The rows are grouped in 4 ways, from coarse to fine. Each group lies inside one group of the grouping before and may be the whole of it. The rows also spread widely along 15 directions, which tell nothing about the answers.
Some rows, each with its group in each grouping after it:
[-13,  -6, -19,  27, -28, -17, -13, -11,  -9,  25,  -3,   4, -19,  15,  -8,
  20,  31,   6,   8, -23,  29,  -9,  18,  -9,   9,   3, -24,  18, -21, -26,
 -20,   1,  -8,  -2,  16,  43,   4, -43,  15, -25,  24, -24,  37, -15,  -6,
 -20,  -5] : q_881 zagi q_153 q_602
[  8,  13, -13,  11, -18, -15,   2,   1,   5,   0,   5,   9,  14, -12,  33,
  -3, -23, -19,   6,   9,  12,  14,  16,  25, -27,  25,  -4, -19,   3,   6,
  -4,  -5, -23, -31, -18,   2, -14, -10,  31,   6,  21, -13,  -9,  -3,  -8,
   9,  -7] : q_881 Sisa q_566 q_325
[-15,   5,  10, -47,  -2,  28,   4,  -9, -22,   2,   0,  -9,  -6,  -9,  -4,
 -26,   9,  -5, -11, -16,   4,  -2, -11, -15, -10, -15,  -1, -28, -24, -18,
 -11, -26,  15,  67,  14,  17,   3,   1, -27, -17,  -1,  23,  24,   0,  -1,
  -9,  14] : q_881 zagi q_966 q_324
[ 23,  12, -18,   8,  16,  13,  16,   4,  37, -30,   5, -33,  19,  15, -28,
 -13,   2,  -3,   8,  12,  21,  24, -16,  -5, -25,  13, -17,  -2, -30,  19,
 -24,   2,  15, -11, -10, -28,  -7,  -8,  29,   1,   6, -19,  -5,  20,  -5,
 -20, -24] : q_881 Remul q_582 q_695
[-41, -12,   2,   1,  21,  22,  21,  11,  14, -44, -10, -13,  29, -25, -10,
 -31,  -3, -16,  54,  -1, -10,  36, -13, -10, -22,   0,   5,   3,  22,   4,
 -15,  36,  19, -16,  -8, -13,  46,  12,  11,  16,  29, -20, -11,  18,  39,
  -1, -12] : q_881 zagi q_659 q_400
[  1,  34,  -1,   6, -15, -20,  23,   7,  -2,  -6,  15, -10, -13,  25, -13,
  47,   7,  10,  11,  27,  -9,   4,  -1, -29,  14,   9, -33,  33,  15,  19,
  23, -13,   7,  -8, -24, -20,   5, -21,   0, -10, -26,   6,   6, -12,  -2,
 -18,   6] : q_327 Puvo q_672 q_180
[ 24, -29,   6,  -6,   7,   4,  22,  -2,   1,   0,  20,  10,  17,  20,   5,
 -18, -24,   1,  19,  29, -14,  31, -14,  -1,  -2,  15,  19,   2,  19,  22,
 -28,  -3,  23, -52, -16, -23,   7,   6,  61,   5,  16,  -2,  -6, -17, -10,
 -14,  16] : q_881 Sisa q_728 q_522
[-37, -18,  -6,  -9, -30, -10, -23,  25, -11,  23,   4,   3, -25, -10, -16,
  -7,  16, -18,  16, -15,  -1,  21,  25, -33,  38, -22, -15,  25,   4,  -9,
  -9,  15,  23,  15,   9,  41,  27, -32,  -7, -18,  38,  -8,   3,  -4,  -1,
 -30,   5] : q_881 Sisa q_352 q_227
[ -2, -19,   9, -26,  -5, -13,  26, -24, -20, -11,   0,  -2,   0,   1,  -9,
 -15,   0,  -1,   2,  25,   9,  22,   6, -19,  -9,   7, -22,   3,  -6,   9,
  -9,  -4,  22,   2, -12, -10,  14, -15,  13, -21,   0,  -7,  32, -20, -17,
 -39,  18] : q_327 papo q_112 q_934
[ 27,   4, -25, -29,  -8, -11,  29, -31, -13,  -5,  24, -39,  23,  -8,   3,
  -7, -23,  -2,  25,  14,  30,  14, -11,  32, -19,  -2, -40, -16,  29,   8,
 -14,  12,  11, -20, -25, -15,  21,  -6,  49,   4,   4, -41, -17,   5, -14,
  14, -13] : q_881 Remul q_96 q_278
[ -5,  -3,   8,  38,  27,   1,   1,  43,  11, -29,  13,   9, -10,  36, -45,
  28,   5,   7,  16,  25, -14,  23, -13, -17,  19,  -3, -16,  52, -11,  36,
  14,   4,  19, -39, -14, -47,  12,  13,   4,  -4,  -8,   8,   9,  16,  17,
 -21,   5] : q_327 Puvo q_672 q_551
[-10,  11, -24,  -8, -43,  18,   4,  20, -17,  25,  41, -48,   0,  29,  13,
  38,  12, -22,  12, -11,   7,  25,  -7, -16,  13,   1, -11,  10, -21, -17,
   1,   0,   9,  13, -22,  37,  11, -32,  13,  -2,  27, -10,  -4,  13, -11,
 -30,  -3] : q_327 Puvo q_346 q_239
[-19,  -9,   5,  -6,  -9,  42, -12,  15,  18,  17,  -3,  -3,  -4,  12,   8,
 -15,   7, -10,  -7, -20, -15,  14,   1, -18,   4, -20,  40, -11, -20,  -6,
 -10, -34,  10,  44,  18,  28,  -6,   8, -16,   3,  20,  41, -10,   7,  12,
  -7,   7] : q_881 nukon q_311 q_415
[  8,  22, -14,  11,  -7,   7,   4,  -6,  14,  12,  16,  -5,  -3,  44, -32,
  30,  15,   9,   5,  -2,  28,  14,  10,  22, -11, -17, -35,   6, -37,  11,
  -7, -36,  -5,  -2,  17, -16, -30,   1,   9, -12, -13,  26,  22,   9,   0,
  -7,  -3] : q_327 Puvo q_346 q_872
[ 11,  43,  -5, -51, -15,   5,  18,   1,  -1,  -2,  26,  -7,  18, -21,   1,
 -19,  -7, -37,  19,   4,  -2,  17,   2,  -5, -24,  19,  -8, -26, -10,   5,
 -36,  -5,   8,  -2,  -1,  -6,  -7,  -9,  32, -13,  14,  -1,   3,  -5, -10,
 -24,  -5] : q_327 Puvo q_346 q_239
[ 24, -35,  -2,  43,   9,  -1, -27,  10,  12,  -8,  22,   1,   0,  26,  -2,
  20,  -5,  10, -21,  25,  16,  12,  -9,  20,  12, -16,   2,   5,  10,  20,
  22,  31,  18, -18, -46,  -7, -23,   7,  -8,  35,  10, -12, -19,  13, -13,
  -7,  -2] : q_881 Sisa q_728 q_522
[-48,  20,  -2, -42, -15,  -9,  10,  28, -47,  -4,  -2,  -3, -16, -36,  -8,
 -14, -13, -17,  43, -16, -17,   7,   7, -14,  18,  -8, -31,  26,  21,  -9,
  -1,  -6,  -1,   2,  13,   5,  66,  -6,   9, -36,  12, -12,   7,   5,  24,
  15,   7] : q_881 Remul q_96 q_278
[-13,  -9,   9,  20, -10,  12, -35,  31, -19,  39,   7,  50, -26,  24,  11,
   9,  -6,  -1,   0, -19, -16,  -7,  13,  17,  21, -12,  28,  18, -17,  -8,
  -4, -43, -22, -19,  29,  16,  -9,  19,   9, -19,  17,  39,  15,  -5,  14,
  17,  21] : q_881 nukon q_311 q_415
[-17,  -8,  -3,  36,  -9, -20, -18, -15,  19,  -1, -41,  26,  -6, -40,  32,
  -6,   9, -18, -11, -28,  15, -27,  25,  12,  -5,   0,  36, -11,   4, -17,
   2,   5, -27,  -6,  25,  32,   5, -15,  -7,  10,  37, -22,  13, -14,   8,
  12,  -5] : q_881 Sisa q_352 q_227
[ -2,  16,  -6,  13,   4,   1,   4,  -1,  42, -27, -39, -19,  -1, -31,  13,
  -5,   7, -14, -33, -11,   0, -16,   0, -17,  -3,  -4,  35, -13,  -4,   6,
  18, -11,  -2,  36,   5,   3,   5, -12, -30,  18,   8,  -7, -11,   5,   2,
   3,  -8] : q_881 Sisa q_728 q_522
[  4,   1,  -4, -19, -28,  25,  35, -22,   8,  10,  21, -40,  22,  15,  54,
  18, -19, -10,   4,  15, -12,  30,  -8,   6, -14,  -6,  27, -30,  30,   8,
  22, -29,   4,  19, -33,  11,  -3,   5,  11,  38,   3,  25, -43,  -7,  -7,
   5,   8] : q_327 Puvo q_346 q_872
[ -3,  17,  -8,  28, -25,  43,  -6,  12,   2,  18,  31, -10,   9,  50,  30,
  24, -16,  19,  13, -11,  -5,   6, -10,   3, -29,  17,  13, -12,  -5, -10,
  -7, -38, -21,  19, -16,  32, -27,   7,  10,   5,  -6,  26, -22,   3,  10,
  15,  -2] : q_327 Puvo q_346 q_239
[-35, -29,  10, -36, -11,  19, -21,  14, -15,  28,  26,  16,  -7,  -6, -16,
 -13,  12, -28,  35, -17, -14,  25,  13,  -1,  34, -48,  13,   6,  18, -10,
 -19,  17,  32,   3,  18,  23,  21,  13,   3,   6,  41,  19,  -2,   2,  18,
 -14,   6] : q_881 Remul q_96 q_278
[ -7,  11,  12,  33, -18, -33, -19,   0, -37,  11,  12,  65, -11,  11,  13,
  20, -12,  15,  20,  15,  13, -15,  22,  19, -19,  33, -34,  10,  10, -11,
  -4,   0, -32, -44, -13,   6, -28,  -5,  15, -22,  -6,   0,  42, -26,   5,
   7,  10] : q_881 Sisa q_352 q_227
[  1,  13,   8,  11,   3,  -7,  19,  -4,  21, -28, -24,  -9, -11,  -4,   5,
   4,   3,   6, -23,  14,  -8,  -4,  -3, -37,  -4,  13,   7,   5,  -3,  20,
  17, -23,   4,  31, -11,  -7,   5, -19, -21,  -5, -16,   2,   4, -14,  -8,
 -18,   7] : q_327 Puvo q_672 q_180
[  7,  23,  -1, -25,  -1, -14,  44, -15, -10, -18, -16, -24,  -1, -25,  22,
   6, -17,  -8,  -5,   9, -13,  -9, -13,  -9,   3,   5,   9,   3,  23,  14,
  20, -28,  -2,   2,  -4, -21,  40,  -4,  11,  -5, -12, -10,  -2, -13,  -6,
  11,  15] : q_327 Puvo q_346 q_239
[ 29,   4, -21,  26,  37,   6,  22,  16,  22, -51, -33, -47,   3,  -6,  -5,
 -15, -34,  15, -28,   9,   9,  -3, -36,  16,  -9,   4,   0,  12, -14,  39,
  25, -30,  -6,  -1, -12, -51,  38,  16,  10,  -2, -16, -28, -30,  38,   1,
  37,  -4] : q_881 nukon q_311 q_415
[ 37,  42, -17, -54,  13,   3, -14,  28,   6,   6,   1,   0, -11, -44, -12,
 -46, -20, -38, -26, -25,  -8, -22, -11,  19,  11,  -6,  21, -23, -27,  18,
 -32, -37,  -3,   0,  41, -23,  13,  12,  34, -26,  20,  -5, -17,  11, -17,
  17,  -1] : q_881 zagi q_153 q_602
[ 17,  11, -11,  -4,   2,  23,  -3,   1,  11, -12,  15, -16,  17,   6,  12,
 -14, -20,  -7,  -6,   8,  20,  15,  -8,  30, -35,   2,  -6, -33, -17,   9,
  -5, -14,  -8,  11, -19,  -8, -26,  15,   8,  14,   4,   4, -20,  22,  -5,
  12, -14] : q_881 Remul q_582 q_695
[ 31, -35,  -4,  -1,   5,   5,   3, -18,  -2,  11,  -6,   2,  -1,  -6,  41,
 -27, -36,  -5, -26,  -2,   4,   4,  -3,  41,  -4, -10,  40, -26,   2,  19,
  -7, -38, -10, -10,   6,   5,   7,  16,  38,   6,  20,  -4, -22, -11, -24,
  23,  18] : q_327 Puvo q_346 q_872
[  8,  38,  -3, -35,   1, -20,  27,  13, -24, -15,   8, -10,  -4, -26,  -3,
  10,  -5, -31,   4,   8,  -9,  -8, -12,  -6,   8,  13,  -9,  10,  -7,   9,
   4,  -9,   0, -20,   0, -32,  33,  -6,  19, -21,   1, -17,  22,  -1,  -7,
  -9,  11] : q_327 Puvo q_672 q_551
[ 29,  16,  -7, -26,  14,   5,  46, -33,  44, -23, -20, -28,  21, -17,  -8,
 -32,   5, -12,   2,   4,   2,   1, -16, -25, -20,  13,  23, -19,  -6,  11,
 -38, -14,  19,   2,  19, -21,  11, -15,  38,  -1,   6, -17,   4, -15, -10,
 -19, -11] : q_881 Remul q_582 q_695
[ -8, -18,  13,  15,   8, -14,  15, -27,  19,  -8, -31,  30,  -1,  -4,  -2,
 -11,  11,   0,   2,   5,   8,   3,  16,  -6, -10,   1,  14,   1,  -3,   5,
 -10, -13,  -1, -14,  23,  -8,  -2,  -3,   7,  -2,  10,   9,  35, -23,   5,
 -11,  12] : q_881 Sisa q_352 q_227
[-16,   9,   8, -28,  -4, -24,   5, -10, -41, -23,  22,  -5,   2, -33, -16,
   9,  -2,  -1,  27,  19,   0,  -8,  -5, -11,  10, -13, -41,   9,  56,  -2,
  17,  56,  27,   9, -37,  -7,  33,  -2, -22,   0, -11, -34,   3,  -5,   7,
  -9,   2] : q_327 papo q_112 q_934

New rows, each followed by its group in each grouping:
[  0,  22,   9,  -2,  13,  12,   3,   4,  26, -11,   1,  35,   8,  10, -28,
 -26,  -6,  14,  32,   7, -14,  10,   5, -12, -25,  13,  -5,  -3,   9,  21,
 -40, -22,   5, -13,  18, -22, -17,  15,  28, -15,  -9,  28,  -2, -14,  21,
   1,  -3] : q_881 zagi q_153 q_602
[ 16, -48,  -6,  -7, -32,   1,  25, -54,  10,  19,   5, -30,   7,  25,  40,
  -1,   5,  -3, -23,  21,  28,  37,  13,  -7, -14,  -2,   7, -30,  -8,   2,
  -4, -17,  18,  29, -27,  37, -17, -37,  16,  16,  20,  -2,   1, -28, -45,
 -43,  11] : q_327 Puvo q_672 q_180
[  1,   8,  -2,  13, -21, -17,  -7, -12,  40,  18,   3,  27,  12, -19,  20,
  10,  17, -36,  13,  -3,  -5,   3,  28,  -3,   3,   3,  40, -15,  22,  -4,
 -18,  23,   1, -32,   7,  21, -21, -19,  20,  28,  43,  -3,  -4, -24,   0,
 -20, -13] : q_881 Sisa q_566 q_325
[ -3,   7,  -1, -27, -15,  15,   6,   7, -21,  14,  50,   4,  21,  14,   4,
   5,  -8, -23,  45,  10,   2,  28,  -3,  20, -14,   5, -13, -11,   7,  -7,
 -23,  12,   7, -35, -17,  -6,  -8,  12,  41,   7,  21,   7,   4,   5,   9,
  -9,  -5] : q_881 Remul q_96 q_278
[ 21,  -5,  13,  -1,   4,  -8,  -8, -12,  36,   9,  -1,  43,   1,  -6,  17,
 -11, -16,  -9,  -9,  22, -16,   9,  21,  24,   3, -13,  37, -21,  33,  35,
   2, -22,  -2, -29,   3, -23, -32,  25,  20,  30,  10,  37, -30, -23,  -4,
  11,   5] : q_881 zagi q_153 q_602
[  7,  -4,  11, -18,  -2,  33, -31,  33, -31,  14,  28,   6, -22,  17,  -3,
 -20, -11,   5, -22, -11, -10,  -8, -21, -17,   9,   1,   9,  -8, -32,  -9,
 -20, -23,  12,  43,  -5,  21,  -8,   7,  -6, -25,   2,  17,   5,   6, -10,
  -9,  13] : q_881 Remul q_96 q_278
[  6, -16, -24,   9, -12,   6, -19,  12, -31,  15,  21, -32, -22,  29,  -8,
  19,  -9,  24, -13,  -7,  24,  -1, -14,  18,  21, -24, -38,  14,  -5,  -1,
  19, -12,   3,  24, -19,  17,  17,  -7,  -4, -10,  -3, -16, -15,  21, -12,
  19,   4] : q_881 zagi q_153 q_602
[-30, -19,   3,   5,   3,  20,  10,  22,  17, -15, -16, -13,  -4,   4,   4,
  -3,   6, -21,  -4,   1, -12,  33,   0, -14,  10, -12,  25,  11, -20,  12,
  19, -18,   8,   4,   1,  -9,  21,   5,  -7,  14,  26,  22,  -5,  15,  12,
 -15,   9] : q_881 zagi q_153 q_602
[ 21,   2,  -7,  14, -26,  10, -25, -17, -23,  17,  21,   2,  -4,  15,  42,
  -3, -27,  33, -22,   1,  18, -22,  -6,  13, -30,  21, -13, -38,  13, -14,
  -3, -18, -21,  45, -38,  47, -34, -10,  -3,  -3, -15,  -6, -22, -15, -19,
  23,   1] : q_881 zagi q_153 q_602
[ 42,  38,  -7,   0,   0,   5, -27,   4,  -6,  25,  45,  20,  -2,  27, -24,
  21,   4,   9,  -5,  -8,  18, -34, -15,  24,  -5,   3, -14, -14, -19,  -8,
 -26,  -7,  -3, -11,   8,  -9, -46,  11,  15, -11, -11,   7,  21,   2,  -9,
   5,  -4] : q_881 Sisa q_352 q_227
[ 13,  51,  -7, -25,   7, -18, -14,  27,  -8,   6,   9,   2, -27, -26, -39,
  18,   5,  -2,  -1, -18, -20, -47, -13, -11,  50, -29,  -3,  26,  29,   6,
   5,  -2,  14,   5,  26, -19,  29,   3, -11, -17, -15,  -9,  -4,   2,   8,
  22,   4] : q_881 Sisa q_728 q_522
[-27, -45,  -4,  44, -30, -13,  -6,   4,  15,  12, -25,   2, -17,   4,  33,
   6,   3,  -4,  -2,   5,  -5,  28,  28, -26,  22,   1,  21,  27,  12,   3,
  14,  -3,   0,  -8, -14,  41,  20, -35,   5,   4,  38,  -9, -13, -17,  -2,
 -18,   4] : q_881 nukon q_311 q_415
[ 14,  -5, -19, -58, -10, -14,  10,  -1, -54,  13,  14, -31, -15, -12, -14,
 -18,  -7, -16, -19,  -3,  31,   7,  -7,  13,  15, -14, -44,  -1, -33,  -6,
 -10, -17,  17,  15,   2,  -2,  32, -22,  18, -39,  10, -28,  32,   9, -35,
 -13,  21] : q_881 Sisa q_728 q_522
[  4,  29,  -9,  -4,  -3,  -4,  42,   2,  24, -43, -36, -35,   7, -24,  25,
 -21, -24,  -7, -20,  15, -12,   7,  -6, -34, -28,  42,  13,  -6,  -9,  24,
  11, -39, -11,  18, -13, -20,  24, -19,  10, -14,  -9, -13, -15,  -5,  -9,
  -7,  -1] : q_327 papo q_112 q_934
[-19,  14,  -6,   6, -11,  -6,   5,   4, -10, -25,  10, -22,  10, -19,   8,
  16,   2,  -6,  25,   7,   0,   1, -10, -13,  -4,   7, -19,   3,  36,  -8,
  18,  43,   8,   4, -41,   8,  24, -13, -11,  18,   8, -32, -15,   7,  15,
  -2, -13] : q_881 zagi q_153 q_602
[ 24,  21,   8,  -4,   2,   7, -17,  14,  -5,  18,   8,   9, -34,  23, -20,
  15,   6,  27, -36,  -7, -19, -41, -19, -33,  33, -11,  14,  13,  -3,   1,
   0, -38,  14,  42,  13,   4, -11,  -4, -22, -22, -30,  23,  10, -15, -11,
   1,  21] : q_881 Sisa q_728 q_522
[-20, -18,  -2,  16,  -2,  24,  11, -10,  14,  -3, -12,  -8,  15,  10,  30,
  -7, -27,  11,   9,  -3,   1,  23,   6,  25, -25, -19,  15, -19,  22,   8,
  18, -32, -14,  17,  -5,   7,   2,  22,  -6,  25,   2,  23, -32,   9,  20,
  40,   6] : q_881 Sisa q_566 q_325
[-48, -21,   0,  44,  -7,  26,  15,  18,  -1, -20, -20,   5,  16,  14,  28,
 -26, -28,  18,  46,  -7, -12,  35,   2, -22, -43,  38,   6,   9,   5, -10,
 -20, -17, -20,  -5, -10,  30,  27,  -7,  25, -13,  18,  -5,  -7,  -1,  34,
  14,   2] : q_881 Sisa q_566 q_325
[-20,   5,  14,  21,   4,  39, -31,  26,  22, -13,  10,  21,   1,  26, -13,
  -7,   6,   2,  -3,   1,   5,  18,   7,  -3, -29,  -2,  -1, -15, -37,   4,
  -7, -14,  -1,  32,  -7,   3, -48,  20, -30,   6,   0,  44,   5,  20,  20,
 -13, -10] : q_881 Remul q_96 q_278
[ 17,   3,  10,  36,  -2,  22, -16,   5,   3,  -2,  24,   9,   9,  13,  30,
  17,   6,   7,  -2,  -5, -17, -32, -35, -24,  -6,  33,  50, -15,  14, -23,
 -12,  29,   2,   1, -31,  30, -16,  -4,   7,  23,  13, -16,  -6, -14,   3,
 -10,  -5] : q_881 zagi q_153 q_602
[ 21,  -9,   6, -30,  -8, -27,  -3, -38, -48,  23,  11,  14, -10, -41,  43,
   6, -18, -10, -10,  -9,  -2, -47,  -7,  34,  24, -23,  27, -22,  57, -14,
  13,   8,  -4,   2,  -2,  21,  28,   7,   5,   9,   8, -29,  -2, -30, -18,
  30,  23] : q_327 Puvo q_672 q_180
[-13,  61, -10, -68, -27, -37,   1,  18, -43,  17,   7,   9, -16, -68,  -3,
  -5,   5, -56,  15, -25,  -6, -28,  13,  -3,  26,   2, -16,   2,   2, -21,
 -13,   1,  -8, -13,  33,   2,  39, -22,  14, -37,  26, -22,  32,  -7,  -3,
  -2,   6] : q_881 Sisa q_352 q_227
[ 45,  49, -29,   4,  -9, -33, -25,  11,  32,  18,   0,   6, -20, -14, -20,
   9,   9, -20, -38, -12,  22, -30,  18,  13,  16,  -1,  -9,  -4, -29,  16,
 -14, -20, -11,  -8,  23,  -6, -29, -27,  12, -19,   8, -16,   2,  -1, -30,
  -2, -16] : q_881 Sisa q_566 q_325
[ 18,  42, -11, -12,  -6,   8,  -3,  12,  -6,  15,  26,  -2,   0,   5, -29,
  10,  24,  -9,  20, -24,  -2, -30, -23, -22,   9,  14,   1,  10, -20, -24,
 -45,   8,  12,  -9,  21,   7,   5, -16,  27, -29,  10, -18,  31,  -2,   5,
 -18,  -8] : q_881 nukon q_311 q_415
[  8,   3,  19,  41,  44,  10,  -4,  13,  -6, -47, -11,  24,  -5,  20, -46,
 -13,   0,  45,   6,   9,   1, -27, -36, -26, -20,  26, -19,  27, -19,   5,
 -22,   7,   9,   2,  -6, -28,   4,  12,  -8, -34, -33, -14,  40,   5,  23,
  -2,   5] : q_881 nukon q_311 q_415
[ 12,  -1,  -9, -29,  -5,   5,   3,  21, -55,  15,  27, -13, -14,  15, -20,
  -6,   0,  -7,   2,  -9,   8,  -2, -26,  -8,  15,  11, -23,  20, -44, -17,
 -30, -12,  13,  -8,   5,   1,  30, -14,  34, -50,  13, -21,  43,   8, -15,
 -20,  18] : q_881 nukon q_311 q_415
[  7, -54,  -7, -13, -11,   0,  13,  12, -29,  15,  15,  -7,  -3,  30,  14,
 -13, -19, -21, -12,  23,  18,  58,   4,  20,   6,   4,  -8,  10, -44,  14,
  -4, -27,  10, -40, -16, -10,  12, -10,  49, -12,  37,   1,  22,   5, -32,
 -30,  29] : q_881 Sisa q_728 q_522
[-39, -46,  33,  -7,   2,  -5,  -7,  -8, -52,  -7,  -6,  33, -15, -15,   8,
 -18, -15,  23,  20,  14, -18,   4,   3, -15,  16, -22,  -8,  16,  55,  -6,
  15,  18,  19,  23, -22,  20,  36,  13, -29,  -7,  -5,   4,   9, -20,  20,
  10,  31] : q_881 nukon q_311 q_415
[ 43, -16, -15,  18,  14,   2, -30,   0,  -1,  18,  26,  23,  -8,  39, -32,
 -13, -15,  16, -12,   1,  40,   8,   5,  53, -14, -10, -30,  -3, -43,  23,
 -38, -25,  -4, -29,  14, -14, -36,  13,  41, -25,   3,  -2,  14,   8, -24,
   1,   1] : q_327 Puvo q_346 q_239
[  4,  21,  -3,  42,   9,  16, -14,  -4,  41, -12,   4,   4,   9,  26, -32,
  17,  24,  21,   7,  -9,  17, -14,  -4, -11, -23,  -2,  -7,  -4, -11,  -5,
 -16,  10,   6,  20,   2,   5, -37,  -4, -20,   9, -11,   5,  11,   7,  18,
  -6, -20] : q_881 Sisa q_566 q_325
[-29,  11,  -5,   9,  15, -15,  42,   1,   0, -48, -35, -23,  10, -33,  -6,
   9,  20, -33,  23, -10,   5,   1, -10, -17,  -7,  15,   3,  25, -21,  -6,
   7,  15,  -3, -26,  14, -22,  61, -18,   8,  -9,  24, -42,  44,  10,  20,
 -18,  -1] : q_327 Puvo q_672 q_551
[ -6,  11,   1,  34,   6,  -3, -12,  33,  24, -12, -13,   8, -26,  18, -32,
  11,   8,  18,  -9,   2, -11,  -4,  -1, -36,  23,   0,  -4,  36,  -9,  20,
   8, -17,   8,   6,   6, -11,   2,  -9, -15, -14, -10,  11,   2,   2,   9,
  -9,   1] : q_881 Sisa q_352 q_227
